There are 8 hidden switches. A switch that is on adds its own fixed numbers to the row, and there is some noise. The rows also spread widely along 11 directions, which tell nothing about the answers.
Known rows, each followed by its switches (1 for on, 0 for off):
[ 14 -11   7   7  -5  -5   7  23  10   6  -3  20  11  -2   2   0  -6  -7
 -22  14 -19   5  -1  -7  13] => 0 0 0 0 1 0 1 0
[ 18 -21 -17  13  13  -6  -5  20 -12  -5 -19  26  -7  -6  -5   5  -2  -3
 -12  14   8   9 -10   7  11] => 1 0 1 1 0 1 1 0
[ 32 -25 -14  11   2   2  28  10  14   3  -1   6  -3 -20   7  11  -2 -28
  -5  -5  10  -3   1 -17  -5] => 1 0 1 0 1 0 0 1
[ 12  -4  -9  24  10  -5   7   3 -21 -11   2  27 -10  -1  -5  -8  12  -3
   4  -8  19  -6  -9 -18   1] => 0 0 0 0 1 0 0 0
[ 10  -3 -18   1 -11   8 -29  12  10  -9  -7  11  -8 -15   9  -3   1  -9
  -5  21   7  19 -13  23   1] => 1 0 0 1 1 0 0 0
[ 18 -29 -21  13 -10 -10  39  -1   0  -6 -20  -8  -2  -1   3  21   0  -6
  -1 -16  12  -2   3 -11  -9] => 0 0 0 0 1 1 1 1
[ 27  -2 -14  18 -30 -23   0  20   0  12  14   9  15  15   0   2   1 -14
  -8  24  -5  -4  -2  -2  -8] => 1 1 0 0 0 0 0 1
[-12  14  10  19 -14  16   7   0  -8 -27  12   9   1  -7   9  -5  11  16
  13  14  -2  -8 -13   7  -6] => 1 0 0 1 1 0 1 0
[ 5 10 18 17  8  1  1 -2  4 -9  4 22 -7  1 11  1  5 11 -3  8  4  3  2 -8
  1] => 0 1 1 1 1 0 1 0
[  1  11 -14   2 -20   9   2  -3  11  -3 -14  -1 -10   3  10  16   3  -1
  -7  -1  -6  -2  -5 -14   1] => 0 0 0 1 1 0 1 0
[ 13   3  -4  13  -9 -15   3   1 -10  -1  -2  27 -15   5  14  10   4   1
   5  13   7   3 -15  -6   5] => 1 1 1 0 1 0 1 0
[  2  -5  12  20  10  18 -20  10  11 -17  -2   9   0 -12   0   1  -2   2
 -18  15   1  25  11   9  -1] => 1 0 1 1 0 1 1 0
[ 28 -22   7  22  -6 -15  31  13   4  -7  15   3  12  -1  11  -1   6 -10
   1  -6  11  -6   8  -2 -16] => 0 1 0 0 1 0 0 0
[ 11 -12  14   1 -17 -18  -2   5  11  -5  -3  -2  22   9  16   2  -6  22
  -9  24  -4  16   7  30 -11] => 0 0 0 1 1 0 1 0
[ 17   2   6  -4 -14   3   5  17  15  10   9   4  16   2   1 -14  -9  -1
  -9   6 -10  -4 -13  16  -1] => 0 1 0 0 0 0 1 1
[  9   5  -5  14  11 -10  -7  -7   0   8 -12  27  -6   5  -7  13  -6   0
 -15  15  -1   4   3 -29   9] => 1 0 1 0 0 0 1 1
[  0  17  -3   8 -25  -2 -16 -12   3  -7   3  -2  -1  13  12  -2   3  14
   5   6   8   4  -8  13 -10] => 0 0 0 0 1 0 1 0
[ 31  -6  12   5  -6 -21  -5   9  15   6   9   1  10   7  15  -2  -6   4
  -6  14  14  17   7  21 -14] => 0 0 1 0 0 1 0 0
[  5   2  -5  -7  -9   1   7   8 -11   0 -18  21 -12   0   6  17   1   3
  -9   5  -7  13 -17 -22  12] => 1 1 0 1 1 0 0 0
[ 12  -9 -23  12 -24  -6 -21   8  -1  -2 -12   3  -5   4   5  14   0 -11
 -12  14   6  21  -1   0  -3] => 1 0 1 0 1 0 0 0
[ 29   1 -21  18   7  -7 -27   3   9   5  -1  20 -16   3   7   7   2 -16
 -10   8  19   6   4   0  -5] => 1 1 1 1 0 0 1 0
[  1 -16   0  23  -4   1  22  13  11 -28   0  -3   1 -15  13   7  14  -6
   8  10   3  -1   1  10 -10] => 0 0 1 1 0 0 0 0
[ 25 -16  -7  24 -15  11   6  22   9  -4  12   1  13  -8  -2 -10  -3 -20
  -9  -3   3 -10   1  10 -10] => 1 1 0 0 1 1 1 0
[ 11  11 -17   9  -8  -2  23  -3   8  -4  -3   3 -13   1  14  12   9  -4
  12  -6   7 -26 -13 -10  -5] => 0 0 1 1 0 0 1 0

New rows, each followed by its switches (1 for on, 0 for off):
[-17  -9 -32  15  -8  -6  -1  -3   0 -22 -33  12 -13 -11   2  19   4  -5
   4  16  -4   2 -16  -3  10] => 1 0 0 0 0 0 1 0
[  7 -14  -5  24   7  -6  23  12 -12 -21  -5  13  -1  -2  -1   2  11   6
   5   1   9 -10  -4   4  -2] => 0 0 0 1 0 1 1 0
[ 22  -5  -8  -9  -2  -9   4  -6   3  15 -21   3   7  12  -4   6 -15  11
 -16 -12   7   2  -1  -8   0] => 0 0 0 0 1 1 1 0
[ 12  -9  -6   0  15  -1   0  -4  -2   3 -21  22  -4  -9  -4   7  -9  -2
 -14  -6   6  12  -3 -24   9] => 1 1 0 0 1 0 0 0
[  9   4   3   1 -14  13   2  20  14  -1   2   4   5   0   6  -3  -1  -3
 -13   4 -14  -1 -10   8   3] => 0 1 0 1 0 0 1 0
[  5   3   5   7   2  -1  21   9  -3  -6   0  27  -5 -10   5  -2   6  -3
   2   3  -5  -8 -17 -19  12] => 0 0 0 0 1 0 0 0
[ 24 -21  -8   0  26 -11  24   9   2   1 -16  27 -14 -11   4  11   1  -9
  -7  -5  12   8  -6 -17   7] => 0 1 0 1 0 0 0 1
[ -7 -20 -12   8  16  -8   6  -5   1 -16 -31  17  -3 -17  -1  10  -4   4
  -2   8   3   7  -8   0   9] => 1 0 0 0 0 0 1 0
[ 22   3   4  11 -16   9   6  19  22  -1  17  -8  10  -1   8  -3   2 -11
  -8  -2   0  -3   6   6 -15] => 0 1 0 1 0 1 0 0
[ 21   4   4  20   3 -15  -7  -8   3   1   4  14  -3  13   6   0   1   5
  -5  -1  19   5  11  -3 -10] => 0 1 0 0 1 1 1 0
[  3 -11 -14   2  -4  16  24  16  11  -5 -21   6   9 -12  -8   7  -4  -9
 -16  -4 -23 -19  -9 -18  12] => 0 0 0 1 1 0 1 0
[  7   2 -12  13 -32  -5   4  16  16  -1   2  -2   9   1   9  10   0 -13
  -7  19 -17  -7  -4   1  -3] => 1 0 0 0 0 0 1 0
[ 21  -5  -4   5   6  14   0   7  21   9  -2  -1  11  -1  -6  -6 -10 -13
 -22 -20   0  -6   6  -9  -3] => 0 1 0 0 0 0 1 0
[ 43   4 -12   5  -9  -9   0  29 -11  21  21  22  -6  13   1 -11   6 -20
  -8  -7  11  -4 -16  -7   2] => 0 0 0 0 0 0 0 0
[ -6 -17  -4  30   1 -10 -12  -2   0 -22  -9  12   5  -6  -1   3   1   6
  -3  30   6  16   4  17  -4] => 1 0 1 0 0 0 1 1
[ 30   9   4  13  -7   2   1  15  17  13  21   7  -8   7  13   5   6 -20
 -15  -9   4   5   8 -16  -5] => 0 0 0 0 0 0 1 0
[ 19  -8 -22  -3 -26   0  -7  31   3   6  -7  14  12  -3   1  -5  -8  -7
 -12  26 -18  -7 -22  22  10] => 1 0 0 1 1 0 1 0
[ 16  -1  -2   4 -22  -3   2  11   1   0  -1   2   5   8   9  -8  -5   7
   2   3   4  -2 -18  24  -3] => 0 1 1 0 1 1 1 0
[  4 -15  -1  17  11  16  12   2  17 -16 -10  -3  10 -20  -5   9  -2  -8
 -12  -2  -2  -3  14 -17  -8] => 1 0 1 1 0 0 0 0
[ 17  -7   2   5  21   7   6   0  14   5 -11  19  -9 -12   4   4  -5 -10
 -15  -9   5   4   0 -18   9] => 0 0 1 0 1 0 1 0
[ 12   3  -4  -2   0   0 -27   0   1   8  -9   5   2  15  -5  -3  -9   8
 -19  -4   7  18   0   6   1] => 0 0 0 0 0 0 1 0
[ 13 -13  -4   6  11   5   6  -5  13 -10 -10   9   2 -15   7   2  -6   0
  -3  -3  11  -2   1   4  -7] => 1 1 0 1 1 0 1 0
[ 23 -11  -9   6  -5   7 -13  28  21   6  -2   6   7  -7  -1  -8  -8 -19
 -22   6  -5  10  -2  17   6] => 0 0 0 0 0 1 1 0
[ 10  13  -7  11 -17   1  -1   8  15   7  -4  11  12  10  -2   2  -3  -4
 -17  12 -20 -19   1 -16   4] => 0 1 0 1 1 0 1 0
[ -4 -10 -14  11 -27  -4   4   5  -4 -15 -15  -3   3   5   6   6   3   6
   0   6  -4   4 -11  12  -2] => 0 0 0 0 1 0 1 0
[ 12 -28   6  10   0  -8  41   7   3  -9  -9   3   8  -8   4  14   2  -4
  -7  -5   0   8   6 -19  -5] => 0 0 0 0 1 0 0 1
[ 24   8  -7   0  -5  -1 -11  19  18   7   7  22 -10 -14  11  -4  -3 -21
  -3  14   3   7 -16   6   6] => 1 1 0 0 0 1 0 0
[ 12  -6   5   4 -13  11   1   4  19   1  -5 -13  26   0  -5 -10 -16   7
 -14   0  -6  -6   3  14  -7] => 0 0 1 0 1 1 1 0
[  3  -8 -13   4   5  -6  24  -1  -3 -11 -22  11 -21   0  12  21   9   2
   4 -12   9   2 -10 -12   2] => 0 1 0 1 0 0 1 0
[ 11 -14 -14  16  -3  10  16  -6  22 -10 -11 -10  11  -8   0   1  -5  -5
  -4  -4   5 -18   6   4 -15] => 0 1 1 1 1 0 1 1
[  7   8   3  10 -15  16 -16  11   7  -3   9  -2  12  -2  -5  -7  -2  -6
 -14   4  -5   7   0  -2  -6] => 1 0 0 0 0 0 0 0
[ 16 -11 -10   2   3  -8  21   3  20   5 -14  12   3 -10   7   8  -6 -11
  -8  -1  -5 -14  -3 -13   6] => 0 0 0 0 1 0 1 0
[  8 -19  -4  13  10 -19   9   0   3 -16 -10  20  -8 -11  16   3   5   2
   8  10  16   9  -6  15   1] => 0 0 0 0 1 0 1 0
[ 13 -19 -12  19  25   0  -8   4  19 -15 -11  22  -4 -23   5  -4   3 -12
  -7  10  13   2   5  10   2] => 0 0 0 1 1 0 1 0
[ 20   7 -20  -5 -24  -5  -1   2   6   9  -9  14 -19   3  18  16  -2  -5
   0  16   3   4 -20   2   3] => 1 1 1 1 1 0 1 1
[ 16  -1  -9  34  -7  -3   9  11  12  -6  13  11 -12   0   7   8  13 -23
  -2   8   4  -3   6 -13  -4] => 0 0 1 0 0 0 1 1
[ 19  13 -11  17 -16  -2  -4  17  22   1  18   7   0  -6   9  -7   8 -26
   0  12  -2 -15  -6  -1  -4] => 0 0 0 0 0 0 0 0
[  4  -6 -10   1  -8  -5  -6   6   4  -7 -18  10  -6  -2   8  11   2   2
  -9  12  -1  17  -4   1   4] => 0 0 0 1 1 0 0 0
[ -7  -7  -9  -3 -27   2   2   0   6 -13 -25 -11   6   3  10  12  -3  17
  -3  12  -8   6 -11  20  -3] => 0 0 1 1 1 0 1 0
[ 26   3 -25   3 -12 -12  -7  -2  -1   1  -1  11 -19   1  19  11   8  -8
   9   4  25   6 -10   1 -10] => 1 0 0 1 1 0 0 0
[ 12  -3  -6   8   8  -1  19  -2   4 -12  -6   6   1 -14   5   1  -1   5
  13   3  13 -16 -10   2  -8] => 1 0 1 1 0 1 0 0
[  6 -13   3  -3   7  -9  21 -12  15  -5 -23   6   7  -4   7  12  -9  15
  -6   2  -1   3   3  -4  -2] => 0 1 0 1 1 0 1 1
[  0 -20  -8  24  10   9   4   4  20 -16 -11   4  11 -21  -8   2  -6 -12
 -11  15  -6  -3   7  -1   0] => 1 0 1 0 0 0 1 1
